All groups share one centre, and each spreads out both ways along 10 directions, with some noise.
In the rows, zero is written as 128.
Some rows, each with its group after it:
[ 46 128 128  79 201 195 115 193 102 140 174  84 137 124  87]
(1)
[100  93  78  83 116 117 163 119 138 155 165 138 136 119 133]
(1)
[133 124 174 120  53 133 108 132 155 192 171 115 151 164 122]
(4)
[ 58 154 166 107 104 173 106 180 117 152 152 121 152 115  82]
(1)
[117 140 147  75 112 126 127 176 136 116 164 115 167 159 111]
(1)
[ 47 123  97  92 142 128 134 122 143 148 133 118 113 112  86]
(2)
[ 75 151 135 131  87 153 114 121 120 160 129 152 123  60 142]
(2)
[125 103 129  96 129 133 129 127 172 116 126 139 156 117 131]
(4)
[122 167 155 122 119 134 152 125 115 148 145 121 119 102  91]
(4)
[130  85  48  58 144 114 102 141 134  98 129 126 151 122 110]
(2)
[129 143 142 123 117  84 134 145 165 108 146 136 125 165 136]
(2)
[154 104 167 116  99 147 143 156 152 191 173 123 130 100 170]
(4)
[ 65  94 107  92 129 150 174 146 130 143 140 138 160 142  66]
(0)
[114 104 135 105 135 151 142 128 130 138 139 172 112  47 143]
(4)
[108 171 160  85 151 120 141 148  97 154 225  94 158 197  85]
(3)
[125 142 128 101  74 164  99 157 128 131 126 107 174 124 121]
(1)
[112 132  92 113 139 135 176 129 127 124  90 105 121  84 114]
(0)
[117 157 101 135 128 110 157 129 126 129 133 130 126 111 110]
(0)
[ 99 143 124 165 119 145 117 121  98 171 180 138  97 135  86]
(2)
[141  66 152 119  78 127 104 132 134 186 152 180 116  85 151]
(4)
[ 86 168 160  78 106 178 136 125 140 113 146 113 178 123 103]
(4)
[125 118 131 108 118 122 115 138 124 150 184 150 126 124 117]
(3)
[ 92 136 160 149 104 143  97 144 112 146 105 157  83  69  87]
(1)
[110 146 123 112  88 157 128 123 153 154 146  89 177 154 124]
(4)
[169 115 141  92 136 159  92 126 160 150 137  99 126  63 169]
(0)
[179 180 153 143 106 139 137 142 121 156  89  53 136 114  81]
(4)
[131 105 118  89 123  87 133  99 169 120 129 149 153 125 174]
(2)
[180 118 132 135 152 143 105 119 189 149 156 121 118  69 165]
(0)
[114 136 127 141  84 127  93 207 126 126 160 147 130 144 131]
(3)
[110 125 114  75 142  73 165 145 118 115 125 115 154 183  73]
(0)
[ 96 145  60 105 130 171 138 110 108 133  97  92 135  57 133]
(3)
[ 93  90 133 100 103 161 100 176 135 145 140 123 136 139 105]
(3)
[107 100 111 107 104 158  72 149 113 152 188 142 113 118 125]
(3)
[ 74 119 109  99 150 105 139 130 145 145 187 123 116 173  71]
(2)
[ 82  99  73 140 143 148  88 115 103 154 155 132  93 128  69]
(2)
[ 24  70  83 118 105 148 115 126 132 170 134 164  82  88 116]
(1)
[163 193  85  96 113 125 143 115 117 109 148 110 145  69 145]
(3)
[ 56 116 110  91  67  90 142 154 188  99  95 138 106 145 135]
(1)
[ 88 115 109 151 119 114 128 172 132 147 144 159 128 127 125]
(3)
[108 138 109  68 130 107 135  94 112 127 158 110 118 136 154]
(3)
[135 127 171  67  82  98 148 135 111 142 139 158 140 111 110]
(0)
[115 200 120  96  97  94 140 126 108  88 107 119 153 131  84]
(4)
[105 131  94 129 127 128 115 161 105 157 209 151 137 130 150]
(3)
[131 111 197  68 107 167 158 169 141 139  98 116 140  71 110]
(1)
[109 164 123  85 139 119 163 112 115 146 160  96 150 144  75]
(2)
[147 163 128  84 112 124 109 135 118 102 142  99 134 127 200]
(3)
[167 113  99 121 112 107 153 137 102 169 128 138 126  72 143]
(4)
[193 121 118  86 101 109  53 121 119  89 130 160 163 121  84]
(2)
[126  78 158 103  76 120 110 136 128 143 124 175  94 112  81]
(1)
[121 110 117 143 139 150 109  84 116 163 148 123 123 133 111]
(2)
[138 114 118  55 128 127 171 113 135 155 165 126 188 108 152]
(2)
[122  99  97 100  80 121 142 103 173 149 123 131 152 113 138]
(1)
[130 131 122 122  91 120 104 130 131 119 108 144  96  86 126]
(3)
[111 123 135 155 133 170 139 127 197 177 161  73 129 147 139]
(4)
[186 185 126 129  79  97 146 105 151 111  87 113 156  96 141]
(1)
[155 167  97  83 125 114 142 110 112 142 218 131 144  99 110]
(3)
[104 117 113 143 120 103  96 108 112 151 125 158  75  96  97]
(0)
[130 120 112 111 111 121 132 143  73 123  43 122 136  88 114]
(0)
[ 92  80 128 109 144 170 186 108 132 179 138 137 121  80  45]
(0)
[174 120 125  86 107 142 139 104  83 168 165 152 172  74 113]
(2)
[109 179 163  97  91 139 142 114 146  85 109 149 162 100 120]
(4)
[111 107  84 106 131 101 168 138 156 105  95 129 117 104 157]
(0)
[121 125 137 113  91 158 101 154 101 145 136 145 172 109 120]
(0)
[151 210 156 140 180  86 159 117 151 131 153 118 155 104 121]
(1)
[112  66 115 105 126 118 106 137 170 135 134 159 118 110 145]
(0)

New rows, each followed by its group:
[ 50 116  88  82 124 111 111 126 150 103 163 159 138 154 118]
(4)
[133 177 125 166 169 149 145 152 106 164 169 123 169  89 127]
(3)
[ 93 151  75 140 159  84 149 109 133 142 159 146 108 108 136]
(1)
[ 96 146 100 167  97 107  79 136 152 128 166 175  99 112 152]
(0)
[107 144 171 109  72 130  74 204 106  96 118 146 114 145  91]
(1)
[155 153 131  64 119 130 152 133 114 147 159  95 165 100 146]
(0)
[113  96 120  96 132 116 169 112 158 143  64 131 107  46 155]
(2)
[154 128 135 111 118 137 151 104 127 151 115 122 132  78 105]
(1)
[ 93  85 112 133  73 146  95 131  81 150 100 172  60  71  92]
(1)
[ 45 102 123  96  97 113 175 159 105 160 148 181  85  77 133]
(1)
[200 131 146  87 103  98 109 132 124  88 119 112 129 166  69]
(1)
[111 117 104 125  97  95 165 102 136 155 123 170 100  70 145]
(1)
[175 122  49  85 131 141 103  92  86 114 147 110 196 129 152]
(2)
[126 102 157 116 157 138 102 118 145 147 139 132 122 110 137]
(3)
[135 188  56 111 130 106 113 121 154 100 186 127 126 102  73]
(3)
[116 122 108 145 115 131  99 163 129 130 135 149 122 105 179]
(3)
[ 99 125 167 116 108  94 146 117 116 148 143 170 105 138  27]
(0)
[149 136  79 102 107 108 134 168  66 153 125 115 125  81 140]
(4)
[119 131  94  74 109 148 147 140 101 154 163 129 175  81 134]
(2)
[127 126 123  74 104 148 103 135 132 140 141 113 130  79 172]
(0)
[145 131 103 141  81 119  85 124 132 123 117 146 135 110 138]
(1)
[106 137 136 115 145 103 110 103 159 113 111 125  97 128  83]
(3)
[176 137  83  58  94 100 207 134 149 126 155 142 187  69 148]
(3)
[ 95 124  99  94 181 105 147 120 151 140 188 118 134 156  94]
(1)
[140 131 159  63 110 172 149 164 144 131 122  88 184 105 124]
(1)
[135 142 121 113 128 125 160 102 149 158 139 120 154  86 131]
(1)
[109 139 100 113 102  93 182 155 107 156 171 153 151 124 128]
(3)
[104 176 119 140  88 136 117 107 128 156 132 116 146 110  86]
(1)
[153 153 117  47 109 113 142 103 138 118 173 109 138 116  84]
(3)
[147 139 116 131 133  74 127 127 117 114  79 127 105 114 115]
(0)
[ 87 123 104 122 137  98  90 110 116 134 110 125  67 124  77]
(0)
[139 158 141  93  88 113 130 155  76 126 103 127 171 120 116]
(0)
[150  94 156  90 125 134  57 138 172 139 156 129 126 116 151]
(0)
[130 148 100 197 119 151  48 123 118 149 127 142 101  72 135]
(0)
[182 172 129 128 124 167 118 135 113 156 154  94 171  67 155]
(0)
[107 163  86 137  88 117 188 165  76 161 152 149 149  90 124]
(3)
[133  89  71  95  90 121 133 121 116 142 148 145 135 113 146]
(1)
[116 142 106 112 132 127 180 151 125 164 170 133 172 109  72]
(3)
[117 113 147 115 153 114 146 133 136 162 172 144 146 133 121]
(3)
[113  98  96 114 123 126  31 133 113 150 149 134 117 115 159]
(0)
[138 111  68  94 127 153 124  98 135 138 135 134 130  39 157]
(3)
[132 164 166 103 111  73 156 131 190 121 143 132 157 144 115]
(1)
[154 174 140 155  96 157 203 155 143 136 154 151 195  87 118]
(0)
[180 105  76 125 135  99 104  93 128 122 141 137 124 125 123]
(1)
[130 110  56 142  87  91  54  82 179 138 181 143 162 199 103]
(1)
[ 80 177 141 107 106 124 134 152 144 112 116 102 131 138  87]
(1)
[162 205  96 149 115 123 107 160 139 100 158 130 139  80 108]
(3)
[148 126 202  92 128  61 177  54 108 168 139 162  93 115  85]
(3)
[ 99 122 134 118 140 103 158 108 165 145 149 125 124 151 142]
(2)
[126 124 133 132 151 113 109  87 186 149 141 124 134 129  82]
(1)
[142 128 129  51  92 126 148 105 131 113  98 104 132  95 140]
(3)
[176 140 135 105 149  92 181 110 136 124  75  99  97  72 115]
(0)
[102  83 161 122  98 146 168 154 172 124 102 180 148 112  81]
(0)
[ 77 133 113 105  96 112 166 158 106 114 109 151 157 148  81]
(0)
[133 169 166  72 127  79 166 177 173  83 135 107 154 167 123]
(1)
[137 155 145  82  61 127 162 152 123 129 124 119 164 113 124]
(1)
[168 119 110 129 101 114  89 128 109 125 134 152 126 114 125]
(1)
[160 112 119 121  85  54 127  70 145 104  74 200 152 110  77]
(4)
[166 121 155 118 129 139 134 142 134 134 116 110 126 113  96]
(2)
[ 79 118 122  81  78 119 125 170 131 131 166 143 140 161 108]
(1)
[149 139 116  91 130 110 148 121 174 121 139 103 172 137 137]
(1)
[146 170 136  85 108 142  90 116  96 168 183 101 128  81 148]
(0)
[ 88 129  75  95 142 100 139 132 173 137 224 134 131 153 155]
(0)
[174 166  93 107 101  64 158 118 161 100 149 164 132  79 129]
(3)
[ 97 120  81  95  66 126 148  94 108 145  94 144  84  62  44]
(3)
[ 31 117 102  99 100 158 107 155 159 133 121 108 126 134 106]
(1)
[ 99 157 139 139 110 108 127 136 108 166 172 171 131  97 111]
(1)
[ 52 121 113  59 101 163 114 171 147 133 175  89 176 190  79]
(1)
[ 58 107  95 141 103  96 138  89 153 187 169 184 105 100 112]
(1)
[131 118  88  89  92 101 111 146 173  98 139 146 123 113 122]
(3)
[188  56 168  55 106 188 163 127 126 162  95 117 145  48 115]
(1)
[106 137  80 104 100  82 187  86 193 146 138 128 155 115 159]
(1)
